The same things were measured in two ways. Each way mixes the same 9 hidden numbers, adds some noise and spreads widely along 6 directions of its own, which tell nothing about the thing.
(in the rows, 128 means zero)
Some things both ways: the first way, then the second way.
[ 94 131 172 137 152 112 132  91  88 183 117 113 100 105 136 152 120 100
 106 144 101]
[112 146 122 187 151 105 100 163 153 112 111  88  91 157  55 121 151 109
  79]

[140 122 198 164 134  54 104  69 107 126 104 104  91  91 208 121  81 125
 145 182  69]
[ 95 117 107 153  56 114 130 169 156 100 135  61 104 112 165 157 123  81
  99]

[189 115 116  99 116  59 122 124 136 117 156 147 125 132 167  74 113 131
 129 148 172]
[120 131 121 166 123 135 149 166 154  76 126 103 112 105 112 176 150 114
 106]

[129 106 131 112 144  80  97 115 101 138 159 133 101 140 135 102  89 127
 147  94 126]
[112 136 139 121 100  93  71 137 148 150 120 145 120 125  72  90 139 175
 158]

[116 109 133 133 185 112  97 106  72 172 169 160 126 168 112  78 115 100
  63 108 104]
[137 127 133 179 106  92  89 158 131 142 113 119 129 153 139 137 136  60
 136]

[108 139 137 136  94  86 106 119 183 115  96  81 165  74 112 182 147 181
 152  90 165]
[143 151 124 111 126 169 195 133  62 140 130 129 117 103 226 205 152  85
  71]

[145 128 154 132 127  94 105 105 135  91 141 127 140 124 181 125 132 142
 119 128 126]
[178 100  71 117 159 178 159  91 125 141 113 132 151 166 139 148 117 122
 147]

[127  96  97 169 144 161 159 133 125 166  87 108 116 101 128 105  93  89
 141 192 167]
[118 190 132 120 141 136 104 141 128 157 134 132 108  96 117 188 161  94
 107]

[113 158 162 105 137 105 117 111 108 134 144 140 160 149 108 165 178 158
  69  72  85]
[173 107  81 140 193 135 157 119  76 132 140 158 166 174 123 145 142 123
 147]

[ 80 146 141 140 113 135 120 119 139 142 133 111 120 155  31 163  95 170
 176 120  55]
[133  82 112 131  89 122 161 125 126 123 124 109 109 154 178 123 112 107
 109]

[107  99  79 160 144 128 115 138 109  97  94 105 138 145 136 133 108 144
 179  98  99]
[116 130 135 157 126 132 137 145 135 103 139  78 102 123 141 134 138 105
  82]

[154  99 177 141 141  97  62 101 136 138 143 140  63 159 158  99  51  86
 168 130  64]
[107 160 179  92  94  95  92 148 131 109 129 137 122  62 133 119 131 196
 158]

[ 97 104  79 142 156 160 198 141 112 156  93 105 100 120 102  70  78  77
 157 205 131]
[ 94 135 144 154 102 135 139 156 128 157 105 115 117 101 106 181 138  94
  70]

[132 106 128 184 133 129 128 104 125 151  77 111 119 127 147 122  78 131
 130 142  77]
[129 169  95 107 149 120 113 115 139 143 131 105  87 141 108 137 157 121
 103]

[108 140 180 143 124 161 151 105 123 171 112 123  91 131 108 160 102 106
 140 196  65]
[134 114  75 142 150 129 144 144 113 100 154 115 149 167 153 154  98  62
 118]

[145 132  95 103  93 198 159 162 175 169 112 144 106 145  63 107 112 110
 142 166 151]
[110 176 162 149 145 130 135 118 141 115 139 106  93  97 108 120 171 113
  49]

[142 126 156 115 136 106 144 115 104 123 107 123 121 102 164 112 113 129
 111 157 110]
[ 82 150 171 137  63 143 138 154  95 153 136 125 134  55 158 164 175 134
  89]

[125 120 132 147 121 160 103 110 139 171 141 147  40 182 115 112  62  73
 194 180  70]
[110 137 129 149 162  97  93 136 180  72 134  76 116 140  80 100 101 123
 118]

[127 140 157 151 101  72  83  79 152 167 115 113 108  91 148 145 112 152
 130 125 133]
[128 152 125 121 108 125 114 104 136 173 123  95  94 123 146 133 171 114
 105]

[ 99 179 182  99  89 117 133 113 140 183 148 116  70  94  25 127 104 127
 126 139 150]
[124 107  91 106  40  66  84 129 122 174 111 156 155 137 127  88 114 148
 180]

[113 129 137 145 126 158 108 111 133 103 159 143 144 138 143 138 137 152
 130 171 123]
[101 102 102 106  77  90  87 150 164 105 155  97 141 141 183 135  42  64
 168]

[126 115  68  58 111 120 114 160 171  98 168 153 192 144 108 120 166 192
 138  95 177]
[116 110 135 120 151  95 121 128 162 107 131 118  86 139  78 105 113 162
 117]

[ 99 162 155 120 109 190 142 123 118 154 138 132  89 121  68 137 118 128
 121 155 127]
[ 70 153 138 143  64  85  75 165 137 119 137  96 137 112 136 101 105  93
 106]

[116 121  97 127 135 164 133 144 103  86 115 130 173 148 132 163 164 168
 132 113 103]
[116 106 159 193 122 173 169 127 142 101 146  63 102 128 167 121 150  77
  45]

[117 158 208 132 116 159 128 100 163 163 110 126 120 104 130 171 148 103
  73 143 109]
[122 164 112  62 134  50  72 130 115 130 151 167 136 124 118 104  96 152
 173]

[142 145 142  50 102 105  91 129 132 101 220 173 182 136 117 151 183 215
  98  96 177]
[131  78 125 141  90 155 156 147  96 109 141 134 168 151 228 147  92  79
 147]

[117 127  77 146 139 130 156 158 147  71 163 117 205 174  52 116 155 160
 112  78 174]
[117 148 129 105 108 103 122 158 159 110 118 177  98 110 115 176  94  93
 122]

[120 115 171 183 164 113 110  96 109 148  89 105 145 103 158 146 133 107
  68  98 114]
[122 185 190 123  62 130 104 112 108 208 125 143  97  81 194 137 187  79
  87]

Other things, the second way, with their names:
J749: [126 149 122 181 204 159 151 150 136  78 133  83 118 136  92 173 157 100
  77]
J346: [131  84  39  93 103  93 145 119 133 111 176 134 167 147 156 151  84  92
 171]
J308: [ 88 155 142 143  97 135 100 123 162 137 153 100 121 108 125 118 140  87
  91]
J395: [174 109 136 109 111 173 172  90  93 172  85 139 134 122 184 137 154 160
 127]
J897: [132  78 162 115 134 104 143 133 117 118 137 159 130 132 158 132  98 144
 159]
J86: [146 109 154 130 110 153 149 108 119 152 136 143 114 123 172 131 162 132
 132]
J4: [150 117  65  92 157 108 122 110 131 139 122 146 143 161 102 142 103 136
 165]
J141: [171 115 149 156 140 152 158  87 154 126 110  95  92 121 121  92 174 159
  94]
J345: [120 118  85 109 105  83  90 145  80 154 166 139 178 155 179 138 114  94
 190]
J959: [162  53  86 133 127 149 154 119 115 134  97 131 157 201 172 139  84 107
 167]
J222: [187  64  95 150 148 110 159 110 142 123  91 112  97 184 105 106 141 165
 141]
J326: [125 130 197 160  77 177 137 124 155 129  88  83  88 101 175 111 146 127
  75]
J795: [128 128 104  87  96  85 113 129 117 158 125 169 118 129 117 124 123 152
 149]
J444: [156 124 116 113 131 139 113  72 159 200 142 156 105 135  95 114 155 121
 135]
J506: [162  89 106 182 103 213 141  84 123 184 129 127 167 183 168  91 140  66
 111]
J258: [125 159 140 141 121 127 136 138 139  98 120 132 110 102 113 125 146 132
  88]
J746: [123 169 102  97 176  79 102 161 135  80 136 142 120 102  45 148 135 197
 157]
J232: [151  99  95 172 110 189 147  92 134 169 125 102 150 173 166 119 133  49
  95]
J979: [140 134 133 153 168  82 132 169 120  45 148  77 125 117 154 147 119 114
 127]
J213: [ 78 139 117 171 112  79 110 193 122  92 139  83 116 129 105 145 119  87
  79]
J572: [150  78 149 124 123 167 174 101 129 148  94 152 132 115 114 134 142 192
 134]
J619: [136 146 118 168 153 151 142 155 129 108  90  82  82 146  96 146 164 135
  69]
J274: [143 110  82 133 128 137 125 143 160 114  94 125 128 139  62 145 133 177
 161]
J340: [137 158  89 146 169 184 174 132  94 118 125 128 153 113 103 178 164 125
  76]
J761: [178  73 145 171 142 123 144 121 133 136  78 120  89 178 109  92 142 159
 125]
J205: [114 138 158 106 106  80  99 147 155 115 136 134  67 118 132 125 126 138
 135]
J634: [102  97  81 147 105 106 114 168 124 111 150 125 154 193 183 167  66  14
 143]
J986: [105 178 115  80 146 118 109 141 112 144 148 168 132  83  79 168 146 169
 137]
J384: [161 128 134 166 165 171 135  88 150 162  97 102 101 149  74  97 174 147
  86]
J908: [110 138 189  87 101 110 104 120 106 194  95 154 112  99 141 134 143 175
 139]
J769: [110 128 138 111  91  90  98 133 173 127 134 131  95 113 108 115 110 129
 134]
J339: [146  83  65 140 151 126 133 128 162 104 124 107 124 192 110 134  83  92
 138]
J254: [110 105 153 122 100  90 138 171 113  87 118 144 112 129 158 126  85 134
 116]
J889: [162  79 103 111 181 108 119 122 116 117 102 149 153 216 155 128  49 104
 183]
J994: [162 124 136 108 170 184 162  70  97 174 158 173 147 118 143 124 149 138
 118]
J925: [140  65 109 128 114 113 101 102 149 148 136 144 155 189 134  81  86 116
 188]
J819: [136 115 171 152 118 160 152 110 104 125 108 117 158 122 189 114 130 117
 103]
J190: [121 138 127  88  99  94 116 153  95 127 129 162 132 125 181 152 101 119
 156]
J394: [140 114 117 133 122 120 132  72 140 196 156 128 123 136 132 114 151  75
 101]
J383: [ 98 154 125 135  75  74  65 157 102 137 190 103 164 107 194 122 130  68
 160]
J199: [155 163 101 110 159 126 155 136  82 125 131 144 123 124 165 187 151 102
 113]
J898: [125 155 156  77  82 122 122  94  75 184 155 187 162  75 182 108 155 157
 147]
J169: [115 130 141 130 113  61  69 138 159 117 167 130 123 130 129  93  94  91
 155]
J794: [138 120  97 148 151 132 122 153 168 101  99 133 111 146  45 147 124 150
 134]
J818: [129  91 162 114 105 163 131 104 119 159 113 128 134 142 180 109 117 151
 146]
J118: [141 131 121 101 107 105 110  76 129 182 125 158 129 136 118  77 144 146
 133]
J53: [145 131  66  85 128 125  94  80 149 189 133 156 152 154 103 122 101 105
 164]
J616: [171  96  88 102 165 124 145 115 134 121  97 141 113 174 112 134  96 152
 149]
J373: [138  75 120 131 125 105 142 132 110 105 107  86 133 158 163 116 126 174
 160]
J748: [170  62 107 138 143 150 191 129 112 109 106 125 135 156 175 181 117 120
 147]
J387: [117 145 211 127 146 159 118 119 153 141 101 122  97  81  93 128 148 184
 104]
J953: [124  81 125 140  52 162 136  97 142 177 127 129 133 137 150  93 142 129
 125]
J884: [ 96 166 134 136  98  75 107 181 122 110 122  94  99  86 114 157 159 137
 102]
J95: [ 80 133 135 153  85 119 127 179 129 110 149 105 123  92 128 161 135 105
  95]
J825: [146 104 153 132 131 173 179  95 132 105 117 110 123 126 175 108 121 134
  90]
J246: [173  95  75 109 128 131 129 124 110 141 104 172 148 173 122 129 117 161
 188]
J654: [150 108 122 141 169 167 155  82 175 136  85 113  95 160  67 114 142 150
  86]
J425: [155 135 100 132 134 128 143 142 110 110 127 112 133 127 163 170 152 117
 143]
J508: [121 136 160 162 144 141 148 139 147 105  78  96  75 150 118 132 136 113
  53]
J419: [159 146 105 137 142 175 141 115 128 171  74 127 117 155 127 175 142  87
  98]
J69: [145 130  76 127 159 119 122 143  99 114 132 115 140 160 112 131 142 154
 149]
J320: [154  77  96 136 142 164 164 104 114 164 130 132 140 158 130 143 127 123
 126]
J914: [117 174 149 155 104 145  89 109 149 194 147 135 117 103 106 117 166  69
  82]

Some of these things the first way, each followed by its name:
[ 98 167 154 122 105 108 102  89 105 173 154 133 116 123  88 171 144 176
 108 103 118] | J345
[115 155 155 120 113 169 137 114 124 171 144 148 118 138  89 164 151 134
 110 180 115] | J749
[117  83  70 194 157 124 145 138 107 108  84  84 168 137 141 148 121 132
 152  86 140] | J205
[126 107  97 166 148  64 114 122 109  57 108  95 156 155 163 120 110 157
 160  55  88] | J986
[144 114 120 101 147 128 144 146 100 105 144 139 173 125 114  98 138 153
  77 105 161] | J246
[145 122 116 156 118 155 157 119 112 133 107 124  90 132 154 123  98 105
 155 177 124] | J308
[ 81 143 114 146 110  98 134 116 144 143 136  83 115 130  98 207 149 123
 201 102 155] | J897
[ 86 151 146 135 113 115 113  95 114 159 180 128  96 149  75 155 107 148
 157 131 114] | J959
[118 132 125 129 121  76 104 112 134 138 109 108 133  97 119 114 119 151
 123  96 142] | J884
[134 130  70 130 129 145 182 122  82 125 162 153 175 152 136 115 162 171
  68 135 175] | J634
[105 102 140 100 161  46  91 113 114 140 138 108 144  91 172 147 149 115
 124  66 171] | J761
[112 132 102 120 135 144 164 148 125 140  94 113 165 104  90 130 162 133
  90 122 164] | J222
[139 113 145 158 133  94 115 111 139 121  91 100 104 105 174 113  95 100
 140 113 129] | J395
[146 104  84 127 132 122 163 134 136 150 117 129 116 134 134  86 100 108
 150 184 154] | J748
[140  94 100 136 165 173  94 134  78 144 121 169 125 173 124  78  93 130
 105 133  61] | J383
[ 85 122  89 209 152 154 146 131  56 110  60  80 124 154  84 157 102 146
 153  66  56] | J69
[132  88 147 145 164 170  99 131 107 110 137 144 129 141 153 105  94 112
 123 146 105] | J326
[109 119 164 149 135 146 145 131 143 119  74  86 117 105 162 199 139  89
 175 147 107] | J994
[127 116 101  69 126 151 143 167 141 145 185 155 133 144  34  77 106 139
 144 170 180] | J794
[166 110 120 159 135 119 180 131 123 118  58  96 111  97 200 106 114  71
 121 154 154] | J746
[122 127 101 157 117 133 136 106 101 168 100 123  77 141 129 117  82 123
 150 136  94] | J373
[149 111 116 115 134 152 154 144 117 139 118 133 164 114 127 139 150 141
 102 152 165] | J86
[129 107 146  74 137 120 116 131 122 148 163 160 113 147  96  85  73 147
 160 185  69] | J95
[ 87 129 131 175 121  99  98  94 142 173 150 101  74 131  64 118  63 112
 179 124 135] | J419
[171  73  18 131 147 135 115 167 137 102  87 139 145 151 185  60 122  97
 146 100 170] | J979
[133 111 112 136 149 107 156 133 110  88 122 114 126 153 148 104 112 107
 146 127 112] | J572
[ 97 108 154 136 149 172 135 107 129 214 129 138  84 126  98 105  70  86
 122 191  95] | J908
[149 105 140 129 139 107  92 130 147 121  99 120 116 127 158 114 111  96
 149 116 110] | J141
[172 124 113  81 110 119 127 155 162 102 150 149 145 140 113  88 134 133
 111  97 178] | J258
[100 135 162 151 125 117  98  91 102 117 154 117 126 128 159 195 138 158
 139 105 114] | J818
[128 115  54 158 135 105 157 135 137 105  70 100 151 132 169 115 147 110
 141 107 142] | J394
